There are 10 hidden switches. A switch that is on adds its own fixed numbers to the row, and there is some noise. The rows also spread widely along 14 directions, which tell nothing about the answers.
In the rows, 128 means zero.
Known rows, each followed by its switches (1 for on, 0 for off):
[132 114 123 159 144  77 128 127 154 135 155 132 168 133 119 130 123 139
 149  71  78 103 131 102 155 110 137 116 132 133  61 105]	0 0 0 0 0 1 1 0 0 1
[139 101 161 106 175 128 124 156 103 142 141 141 134 136 110 173  99 103
 173  86 104 126 123  57 147  74 135 142 109 148 117 154]	0 0 0 1 1 1 0 0 1 1
[144 118 121 117 147 102 108  97 142 160 134 141 134 140 119 169 175  70
 157  74  70 133  85 110 112 114 165 110 108 155  88 105]	1 0 0 1 0 0 1 0 1 0
[154 101 160 158 129 146  96 135 100 142  69 140  96 138 104 132 114  76
 149  99 132 131 103 146 139 135  85  96 109 141 164 138]	1 0 1 1 0 1 1 0 1 0
[107 139 187 153  74 149  92  93 123 148 209 136 173  68 162 132 136 125
 134 145 138 149 177 100  77  89 116 156 142 177 120  94]	1 0 1 1 1 1 1 0 1 0
[146 150 104 150 155 132 158 104 101 147  68 135  89 157 104 116 149  96
  93  93  95 136 115 133 138 119 157 185 129 103 157 168]	0 1 1 1 0 0 1 0 0 0
[100 127 120  93 143 125 129 132 133 121 198 143 152 130 109 139 120 176
 133 142 121 133 109 129 113 140 120 139 152 118  72 112]	0 0 0 0 1 0 0 0 0 0
[115 123 131  60 110 155 119  85 115 159 194 143 153 142 110  90 155 128
 108 152  81 171  93 175 121 147 153 153 158 117 165 111]	0 0 0 0 0 1 1 0 1 0
[162 113 153 138  63 117  89 112 111 150 105 112 118 110 109 102 174  90
 149 127 126 143 113 175 134 143  83 111 108 193 206 120]	0 0 0 1 1 0 0 0 0 1
[135 114 141 135 125 152 115 136 118 122 134 152 159 130 160 117 112  64
 110 108  93 140 130 107 151  91 158 162 111 142 167 168]	0 0 0 0 0 1 1 0 1 0
[152 125 149 142 145 163 113 114  92 129  65 140 110 104 125 111 150  60
  92 110 128 170 113 166 119 120 160 115 144 154 150 130]	0 0 0 1 0 0 0 0 0 0
[123  92 166  88 137 130 192 141 171 116 160  86 117 146 148 138 136 163
 154 151 169 160 169  76 125 168 118  86 151 110 159  94]	0 0 1 0 1 1 0 0 1 0
[117 152 150 131 163 100 176  98 137 168 128 152  95 104  65 114 189 132
  99 123 118 131 100 167 163 171 116 164 129 114 128 120]	1 1 0 1 1 1 1 1 0 0
[125 114 120 137 115 138  75 132 115 111 150 182 204 144 166 132  88  84
 106  79  38 144  83 139 114  82 188 149 130 121  75 124]	0 0 0 0 1 0 1 0 0 0
[127 149 102 137 106 140 161 106 128 106 155  95 106 157 143 120 148 140
 122 162 167 140 165  87  99 129 101 174 136 150 184 145]	0 1 0 1 0 0 0 0 0 0
[ 99 153 185  97 159 117 147 114 135 171 158 116 103 113 104 156 203 112
 145 131 132 136 141 105 152 165 114 162 109 156 170  98]	0 0 0 1 0 1 1 0 1 1
[126 113 117  91 117 134 169 113 180 112 162 172 137 110 143 103 173  85
  75 148 108 140  87 163 159 179 119 164 118 132 158 178]	1 0 0 1 1 1 0 0 0 0
[122 139 104 138 112 179 131  43  77 168 169 132 114  98  74  44 133 159
  95 157 159 164 141 179  88 112  90 142 200 129 155 143]	0 0 0 0 0 0 1 1 1 0
[111 137 163 140 146 105 144  99 147 167 129 135 154  96 143 192 157 109
 143  90 106 130 139  87 102 120 159 127 108 116  83 100]	0 0 0 0 0 0 1 1 0 0
[161 110 196 176  89 118 129  90 124 157 142 110 151  53 129 101 145 116
 137 112 132 160 178 117 116  80 149 108 155 175 126  88]	1 0 1 0 1 1 1 1 1 1
[132 138 169 140 147 165 114 114  75 146 102 180 152  89 113  89 116  86
  64 107  82 156 112 181 156  97 167 184 151 122 137 153]	0 0 0 1 0 1 1 0 0 1
[123 106 140 131 164 171 158  84 131 158 123 180 119 101 106  71 135  99
  67 129 124 151 107 180 148 159 104 121 167  95 150 157]	1 1 0 1 0 1 1 0 1 0
[112 150 111 180 111 119  82 120 123 128 141 152 122 115 110 126 148  90
 131 115 141  86 104 144 140 139  56 159  87 182 129 165]	0 0 0 0 0 1 1 0 0 0
[143 151 208 152 113 102 193 133 139 140 104  70  97  75 139 125 209 120
 126 145 175 164 211  96 153 128 160 151 121 170 205  98]	0 0 0 1 1 0 0 1 1 0
[151 101 193 138  93  96 116 172 144 114 141  82 178 110 165 181 110 126
 194 112 131 135 179  45 127  87 146 106  98 180 125  89]	0 0 0 0 1 0 1 0 0 1
[124 112 125 138 137  95 111 137 123 139 132 138 124 173  87 140 121 154
 166  96 103 108  88 144 141 144  98 103 120 108  92 105]	0 0 0 0 0 1 0 0 1 0
[122 164 159 209  72  98  84 109 112 166 139 130 141  90 122 104 157 107
 124 113 113 111 163 142 141 102  84 178 106 177 173 121]	1 1 0 1 1 0 1 0 0 0
[145 119 153 171 160 147 132 162 111  99  82 152 131 108 151 130  98  59
 101  93 128 134 138 104 162  89 148 144 109 147 144 174]	0 0 0 0 0 1 0 1 0 0
[116 116 161 131 180 122 211 118 157 139 101 149 121 122 116 107 150 143
  86 109 122 152 128 146 164 168 159 124 159  67 105 117]	0 0 0 1 1 1 1 0 1 0

New rows. What belongs after each?
[159 109 175 128 170 145 144 143 105 122 112 108 122  74 114 150 131 116
 144 122 168 157 155  88 119  84 172 104 148 173  84 126]	0 0 0 0 0 0 0 0 1 1
[145 150  95 168  61 126 134  80  93 124 146 117 156 142 113  73 111 166
 105 137 114 139 144 147 104  76 142 194 151 129 131 154]	0 0 0 0 0 1 1 0 0 0
[122 141 151 166 145 131  83 145 111 104 152 107 110 134 154 169 156  78
 162 111 155 139 144  68  95 103 133 115 118 214 125  74]	0 1 0 0 0 0 0 1 1 0
[135 131 186 162 176 133 126 113  94 184 121 129  99  62  81 153 128  99
 160 101 165 125 170  81 131  77  90 113 122 165 133 141]	1 0 0 1 0 1 0 1 1 0
[137  89 147 181  71 122 100 140 121  99  91 125 146 186 141 123  73 149
 163 110 135 122 116 145 117 156  53  83 125 117 140  93]	0 0 0 1 0 1 1 0 0 1
[151 103 170 149 137  97 127 169 155 111  75 109 124 160 161 163 154  65
 151  86 103 134 128  97 160 149 145  87  91 154 165  87]	0 1 0 1 0 1 0 0 0 0
[131 128  92 149 101 136 129  95 133  96 132 168 127 141 146 136 153  99
 103 119 119 126  73 150  93 148 108 163 121 149 104 151]	0 0 0 1 0 0 0 1 0 1
[127 121 199 179 121 156 105  99 101 151 136 163 164  46 146  70 138  89
  79 107 112 167 164 164 135  87 149 131 175 159 133 107]	0 0 0 1 1 1 0 0 1 1
[117 114 161 198 121  87 104 141 163 132  96 127 134 145 169 134 141  81
 143  64  97 116 147 117 152 153  98  81 106 133 146  80]	0 0 1 0 1 1 0 0 0 0
[100 118 167 129 137 143 181 115 137 152 112 154 142 113 121 149  98 158
 116 134 151 129 132 126 129 154  92 143 118  56 124 161]	0 0 0 0 1 1 1 0 0 0
[147 101 140  86 147  92 186 120 185 165 151 112 142 115 107 109 180 120
 129 119  91 132 138 117 184 163 144 108 130 122 162 125]	0 1 0 1 0 1 1 0 0 0
[122 111 195 101 122 179  97 104  64 173 117 179 137 104  94 131 112 120
 120 130 112 166  82 184 110 122 115 146 138 107 144 133]	0 0 0 1 1 1 0 0 1 1
[121 151 140 138 104 121 153  94 130 148 138 143 153 126 141  81 163 105
  74 117  74 152 139 153 157 122 164 199 134 114 183 138]	0 0 0 1 1 1 1 0 0 0
[119 146  86 112 154 145 156  76 125 155 141 127 100 143 103  99 162 106
 103 126 125 140 125 128 122 142 106 157 147 127 170 160]	0 0 0 1 0 0 1 0 0 0
[ 82 164 118 135 135  97 127 108 163 122 190 153 164 147 157 166 171 119
 114 103  77 116 107 107 116 143 161 185 113 131  65  94]	0 0 0 0 0 1 1 0 0 0
[117 111 157  69 206 146 127 147 108 137 163 115 129 152  87 183  81 149
 177 123 137 150 122  67 112 113 131  91 151 121  82  89]	1 0 0 0 0 1 1 0 0 0
[113 114 206 121  90 140 120 142 141 145 121 149 129  95 131 128 150  93
 125 159 151 138 114 171 165 190  71 131  85 135 210 134]	1 0 0 0 1 1 1 0 1 0
[135 159 197 156 154 117 189 114 128 117 100  91 113  70 116 130 191 145
 102 137 175 176 173 125 116 135 200 126 167 156  83  49]	0 0 0 1 0 1 1 1 0 0
[120 132 129 163  82 130  64 140 100 109 173 122 131 149 115 112 121 139
 164 135 145 120 127 136 113 128  64 130 130 187 146  93]	0 0 0 1 0 0 1 1 1 0
[125 112 141 128 123 172 113  89 132 128 154 164 180  71 151 114 130 107
  88 127 122 167 120 156  77 119 160 104 175 141  62 107]	0 0 0 1 0 0 1 0 0 0
[108 146 141 144 139 104 135  93 163 145 145 164 134  85 133 141 195  80
  97 104 102 135  97 152 128 160 144 144 117 148  95 106]	1 0 0 0 1 0 1 1 0 0
[101 150 146 180  65 112 109 120 134 109 169 140 144 119 157 129 158 147
 128 143 140 119 139 143 104 147  91 163 121 158 124  94]	0 0 0 1 0 0 0 1 1 0
[149 119  83 163  95 143 122 101 118  99 116 155 117 135 110  61 142 126
  87 124 128 140  79 204 116 146 126 140 161 138 100 151]	0 0 1 0 1 0 1 0 1 0
[115  95 190  97 101 142 138 154 173 104 176 143 178 108 183 152 135  99
 128 154 125 143 127 109 146 175 116 125 106 150 170 106]	0 1 0 0 0 1 1 1 0 1
[188  65 146 162  82 154 122 140 105  96 102 120 178 126 148  86  64 132
 130 116 126 169 138 129 107  64 176  83 163 130 112 127]	0 1 0 0 1 0 1 0 1 0
[113 125 168 168  85  82 145  71 197 173 150 147 127  69 131 144 223  97
 141 114 142 111 119 148 126 191  67 107  89 158 129 100]	1 0 0 1 1 1 1 1 1 0
[121  98 115 145  85 126  97 109 132 143 203 160 192 153 139  90  81 138
 143 101  67 115 131 120 132  98  88 131 142 114 142 131]	0 0 0 1 0 1 1 1 1 0
[145  93 140 128 148 152  91 162 117 105 109 154 156 129 158 122  98  50
 115  89  92 154 111 126 146 101 158 102 127 151 143 143]	0 0 0 0 1 0 0 0 0 0
[155  90 133 117 126 127 134 167 147 100 116 118 104 123 108 127 144 101
 157 140 172 124 106 132 161 169  87  88 101 176 161 149]	0 0 0 0 0 0 1 1 1 0
[133 106 104 134 145 178 131 137  80  98 109 149 113 186 107 110  41 155
 120 126 140 137 111 130 109 115  84 135 163  81 127 168]	0 0 1 1 0 1 0 0 0 0
[171  68  90 126 127 161 124 112 127  95 129 157 131 156 135  87 104  89
 117  99 105 154  86 141 113 116 136  83 167 140 117 148]	0 0 1 1 0 1 0 1 1 0
[153  75  92 135 123  98 129 127 170 141 177 136 165 137 108  84 106 127
 152  91  92 101 126 107 166 118  79  88 134 143 129 158]	0 1 0 1 1 1 1 0 0 0
[143 112 150 120 124 139 156 100 145 149 141 143 163  55 136 138 133 113
 108 133 129 145 146 118 116  99 152 127 136 128 101 163]	1 0 0 0 0 0 0 0 0 0
[130 121 169 126 131  92 101 176 133 121 165 110 118 130  93  95 169 123
 160 124 126 125 128 142 198 163  93 120 124 203 165  78]	0 0 0 1 1 1 1 0 1 1
[155 142 176 185 118 143 119 133  64 122  69 123 112  91 105 124 128 129
 121 119 162 158 142 146 105  74 164 147 142 157 101 123]	0 0 0 1 1 0 0 0 1 0
[110 138 139 165 127 156 153 103 144 125 158 143 119 121 161  83 141  94
  80 140 136 138 173 108 144 137  99 175 148 135 193 151]	1 1 1 1 0 1 1 0 1 0
[ 98 156 171 153 173  86 156 118 146 131 125 131 117 152 129 155 168 129
 122  88 100 142 127 112 140 158 149 146 137 120  88  50]	1 0 0 1 1 1 1 0 0 1
[143 105 147 123 160 133  87 123 145 138 140 125 103  98 122 124 174  44
 146  98 132 146 119 121 132 155  92  67 136 218 147  93]	1 0 1 1 1 0 1 0 0 1
[140  93 209 118 127 141 196 145 155 124  97  98 135 105 163 158 129 117
 143 142 173 154 179  72 146 144 136 110 110 119 179 131]	0 0 0 0 0 1 1 0 1 1
[125 142 110 111  92 124  79  91 141 136 215  95 140 115 130 116 193 100
 154 141 132 142 141 113  92 132 103 116 140 229 152  81]	0 0 0 1 0 0 1 0 0 0
[170  86 122 105 151 127 144 179 134  82 114 121  91 140 103 151 133 105
 168 125 173 129  93 101 142 138 107  96 106 182 127 159]	0 0 0 1 1 0 0 1 1 0
[111 116 183 149 180 160 141 180 119 125 110 148 128  91 116 124  79 129
 108 132 161 120 158 118 174 144  91 126 136 108 134 151]	0 1 1 0 0 1 1 0 0 0
[142  96 182 147 114 118 195 116 162 162 109 139 137  79 131 100 135 122
 110 125 134 135 171 128 176 133 103 127 120  95 183 172]	1 0 0 1 1 1 0 0 1 0
[140  95 176 189  97 192 124 115 102 122  82 151 121  68 146  87  92 103
  97 141 197 152 154 160 111 121  76 102 147 131 158 170]	0 0 1 0 1 1 0 0 1 0
[135 142 156 162  94 133  92  75 114 169 126 156 154  58 129 104 167  78
  89 107  89 156 120 181 107 106 162 147 141 155 113 115]	1 0 1 0 1 0 1 0 0 0
[132 138 128 167  82 100 140 108 163 108 157  94 129 120 138 113 166 159
 132 144 151 132 163 127 104 155 107 122 150 160 110  77]	1 0 1 1 0 0 1 0 0 0
[139 127 142 142 100 128 156 113 151 108 166 100 111 127 149  99 183 113
 124 145 155 153 158 101 120 144 125 142 142 184 179 100]	0 1 1 1 1 1 1 1 1 0
[137 132 165 165  93 102 197 163 177  82 133 106 134  82 142 124 141 167
 117 172 192 117 185 108 164 159  96 154 117 147 139 142]	1 0 0 1 0 0 1 1 0 0
[156 119 126  90 162 154 161  79 105 139 100 127 106 153 116 124 162  68
 104 109  99 183  83 128 113 127 189 139 144 133 165 125]	0 1 0 0 0 1 1 1 0 1
[125 142 181 192 135 116 155 165 131 101  84 101  91 117 118  99 155 134
 119 137 192 128 172 142 177 168  95 125 128 158 163 101]	0 0 0 1 0 1 1 0 1 0
[119 115 181 111  70 124  86 127 120 172 175 126 170 123 130 105 138 136
 147 128  76 151 146 154 134 133 121 131 138 129 183  76]	0 0 1 1 1 0 1 0 1 0
[ 91 113 149  82 108 153  67 126 117 155 196 136 162 161 123 106 111 137
 147 143  93 150 117 161 123 173  65  98 155 123 188  64]	0 0 0 1 0 0 1 0 0 0
[145  97  97 148  90  97  92 114 118 136 144 149 157 197 120  79 101 131
 136  81  35 136  91 166 142 105 130 117 146  99 138 113]	1 0 0 0 1 0 0 0 1 0
[134 132 169 183  71 125 106  72  92 186 118 138 148  92  89  72 117 147
 119 121 111 134 149 187 134 113  70 138 152 120 168 117]	1 0 0 1 0 1 1 0 0 1
[ 84 137 138 168 149 137  59 128  98 188 157 182 121 124  91  88 118  88
 130  89  92  91 124 164 183 143  15 143 116 136 203 148]	0 0 0 1 0 0 1 1 1 0
[140 116 175  84 173 149 154 181 127  95  95 125 113 137 142 178 150  84
 131 131 139 162 110  97 143 143 192 138 108 147 132 123]	0 0 0 1 0 0 1 0 1 0
[123 127 157  89 100  94 128 130 145 142 162 107 144 136 105 130 177 161
 150 141 107 151 112 157 130 176 134 118 133 139 131  59]	0 0 0 1 1 0 1 0 0 0
[111 154 199 109 142 124 131 144 118 121 120 124 119 113 132 193 177 117
 136 136 144 158 113 120 106 150 167 152 106 153 103  71]	0 0 0 1 1 1 0 0 0 0
[116 129 152 213  89 102 110 103 141 130 146 135 133 114 148  86 149 129
 122 105 129 127 162 147 130 134  72 117 152 157 138  83]	1 0 0 1 1 0 0 0 1 1
[ 95 133 138 125 154 132 130 139 132 128 169 153 118 137 106 134 111 149
 129 128 132 123 119 125 132 163  68 141 143 115 116 112]	1 0 1 1 1 0 1 1 0 0
[133 167 111 180 129  61 146  98 143 160 152  87 129 138 119 132 174 120
 155  76  93 102 187  53 146  76 144 175 110 165 134 124]	0 0 0 1 0 1 1 0 0 0
[105 149 171 122 166  97 133 124 145 169 197 140 150  60  84 131 161 142
 130 121 117 120 149 114 157 121 124 149 137 159  80 105]	1 0 0 1 1 1 1 0 0 0
[ 72 182 188 181 143 139 100 126  92 120 134 158 134 122 148 152 136 129
  97 117 128 148 136 137 100 124 139 183 139 129  87  67]	0 0 0 1 1 1 0 0 0 0
[123 131 225 156 115 151 118  96 127 161  97 138 149  67 174 197 162  70
 130 109 134 153 145  96  78 128 149 130 106 152 119  86]	0 1 1 1 0 1 1 0 0 1
[153 147  81 137 126  82 212  72 164 146 134  89  80 122  64  84 209 173
 113 147 153 125 136 144 140 165 112 148 154 136 130 138]	1 1 0 1 0 0 1 0 0 0
[108 147 144 134  93 150  74  68 123 154 196 153 176  92 163  91 164  70
  89 121  78 171 138 150  96 104 146 154 158 176 156  88]	1 0 0 1 1 0 1 0 0 0
[ 97 142 191  97 128 148 180 122 148 139 156 132 132  94 149 147 169 133
  99 174 155 156 151 117 130 172 121 173 122 116 177 123]	0 1 0 1 1 1 0 0 0 0
[175  88 173 126  62 142 122 139 101 119 111 108 138 117 103 119  87 153
 162 162 162 143 136 141 126 117  74 108 127 151 175 141]	1 0 0 1 0 1 0 0 0 1
[150 127 138 140  85 138 147 109 100 105  94 137 122 142 135 137 135 124
 115 130 130 158 101 145  95 123 138 171 123 131 141 139]	0 0 0 1 1 0 0 1 0 1
[ 94 156 147 115 132 125 142 124 128 118 144 142 134 169 156 166 152 116
 116 119  96 153 111 111 110 148 158 186 116 112 139  91]	0 0 0 1 1 0 1 1 0 0
[174 134 125 142 112  78 158 128 107 111  93 111 111 134  60 146 141 176
 152 121 130 125  85 150 130 121 156 153 122 141  60 117]	1 0 0 0 0 0 1 1 0 1
[152 119 109 139  84 142 166  72  96 111  79 101 115 229 125 106  96 169
 125 130 117 185 112 144  69 129 141 127 167  63 155  90]	1 0 0 1 0 1 1 0 0 0
[165  73 140  81 130  94 108 158 164 169 179 122 164  95  97 131 122 103
 183  99  76 113 137  90 179 106 110  86 111 169 145 148]	1 0 1 1 1 0 1 0 0 0
[121 129 173 147 106  89 148 130 148 132 127 138 144  99 105 142 158 175
 129 127 132 124 113 164 131 167 121 124 125 117  67  88]	0 0 0 1 1 1 0 0 0 0
[143  93 120 141 124 136  72 192  95 100 111 164 145 172  91 110  56 135
 143 113 102 106  72 169 163 137  74 116 122 122 124 146]	0 1 0 1 0 0 1 0 0 0
